There are 3 ways to turn a row about zero (a turn may also mirror it). The second row of each pair is the first, turned, with some noise. The first 27 pairs use one turn. New pairs use 3 turns, one after the other, and a turn may come again.
In the rows, 128 means zero.
Some pairs, each with its turns in order after it:
132  123  141  136  94  126  177  141
103  159  115  112  143  161  150  130 | j_677

163  144  77  146  120  71  119  128
121  90  154  168  103  180  124  146 | j_677

111  118  98  128  142  151  73  196
154  133  70  163  131  177  82  126 | j_598

115  118  122  127  130  142  123  124
127  142  135  144  118  137  125  125 | j_598

133  196  144  124  105  130  127  178
123  144  182  101  95  147  158  89 | j_677

118  151  116  119  107  125  181  122
111  138  137  134  163  152  174  120 | j_677

124  98  140  83  115  168  117  131
139  105  122  101  121  121  148  186 | j_624

141  147  148  169  142  153  133  110
107  170  145  156  125  104  117  129 | j_677

127  94  142  124  129  103  196  96
101  149  147  107  196  100  148  120 | j_624

156  140  137  76  137  130  142  131
93  112  117  129  122  101  113  162 | j_598

134  99  155  123  115  130  112  117
147  146  121  131  138  110  134  160 | j_624

100  126  126  137  132  195  62  151
130  123  79  137  75  153  102  177 | j_624

137  113  161  141  196  127  126  157
105  70  111  126  143  168  129  113 | j_598

132  130  153  126  167  111  134  129
105  93  131  117  146  139  124  121 | j_598

136  196  137  125  140  172  60  92
103  172  102  174  218  118  142  130 | j_598

129  112  145  118  149  138  188  133
102  104  149  99  100  151  141  158 | j_598

128  94  181  138  135  60  124  63
178  187  124  134  212  112  119  121 | j_624

101  166  116  154  143  164  119  140
105  131  157  135  114  80  153  113 | j_677

103  179  129  158  112  122  170  101
90  141  182  152  149  161  103  111 | j_624

130  110  137  147  126  84  97  123
150  109  121  119  134  106  122  81 | j_598

71  145  143  122  109  107  113  123
159  123  104  131  105  115  176  112 | j_677

122  138  118  129  121  87  107  151
144  103  136  124  90  148  145  141 | j_677

151  83  106  137  121  107  116  155
136  115  100  140  119  77  133  110 | j_624

120  182  84  121  158  68  196  134
150  92  183  78  156  112  83  191 | j_598

129  156  107  136  116  124  128  120
124  126  155  132  113  132  110  118 | j_624

128  118  115  112  150  112  131  130
135  115  116  104  141  118  133  106 | j_624

151  157  132  137  138  126  158  113
123  155  160  148  149  139  131  121 | j_677

New pairs, each followed by its turns in order:
67  133  128  123  120  101  119  126
151  124  99  109  124  113  98  93 | j_624 j_677 j_598

119  87  142  129  158  137  114  137
134  91  123  143  108  142  104  133 | j_677 j_598 j_677

131  154  120  121  121  128  151  179
132  122  112  108  122  110  171  101 | j_677 j_598 j_677

81  116  120  151  158  135  123  120
144  110  138  110  94  118  126  92 | j_624 j_677 j_598

180  165  142  126  122  103  112  90
134  93  190  118  142  149  145  159 | j_677 j_598 j_598

127  185  103  142  150  125  188  109
147  154  194  121  126  151  177  123 | j_677 j_677 j_677

161  159  137  127  125  122  133  163
151  133  96  147  108  126  133  106 | j_598 j_598 j_598

138  116  119  133  120  137  125  103
134  156  132  144  127  119  136  132 | j_598 j_624 j_677

134  127  133  110  120  150  144  164
137  112  148  141  115  124  148  162 | j_624 j_598 j_624

170  174  124  148  130  123  147  96
135  140  170  170  139  160  116  98 | j_677 j_677 j_624

124  97  60  130  138  67  108  117
128  129  98  192  161  173  135  172 | j_598 j_598 j_677

139  118  142  64  117  105  117  84
95  164  107  149  106  133  130  184 | j_677 j_598 j_677

130  132  126  128  196  138  135  126
90  153  139  124  116  121  106  174 | j_598 j_598 j_624

158  124  162  60  100  160  109  113
53  122  156  139  152  82  147  129 | j_598 j_677 j_624

135  123  88  128  102  145  113  120
114  154  131  128  146  114  170  116 | j_677 j_598 j_598

129  85  146  175  119  115  133  138
149  147  121  131  91  140  155  91 | j_677 j_624 j_598

122  97  133  144  127  134  113  116
121  127  102  146  130  130  109  123 | j_624 j_624 j_677

168  112  99  130  119  134  128  116
106  138  133  164  130  101  123  111 | j_677 j_598 j_677

112  91  114  138  139  139  67  129
152  144  124  148  93  94  120  83 | j_624 j_598 j_624

115  171  131  121  120  124  61  148
142  99  110  101  107  143  159  72 | j_598 j_677 j_598

140  131  127  139  139  161  128  151
116  145  106  111  106  118  140  127 | j_677 j_624 j_624

124  139  96  117  158  123  191  162
103  106  127  114  193  105  163  151 | j_677 j_624 j_677

144  142  140  146  117  143  98  114
138  107  133  127  134  116  109  166 | j_624 j_598 j_598

158  131  169  121  128  126  120  126
108  110  143  146  128  134  103  96 | j_598 j_624 j_598

125  143  110  134  60  146  73  125
143  84  162  159  103  133  102  183 | j_624 j_677 j_624

107  134  164  127  125  132  196  176
124  167  111  77  143  87  116  77 | j_624 j_598 j_677

138  109  127  97  111  147  90  108
137  152  127  163  87  102  113  119 | j_598 j_624 j_677

156  158  100  142  135  149  75  136
152  113  76  86  118  117  157  107 | j_624 j_624 j_598

124  126  125  128  149  93  127  123
138  104  117  129  141  139  139  108 | j_624 j_677 j_598

147  147  150  60  134  130  137  131
160  123  157  142  96  115  81  133 | j_677 j_677 j_677

148  170  89  129  65  147  95  155
130  91  64  116  156  168  83  125 | j_677 j_624 j_598

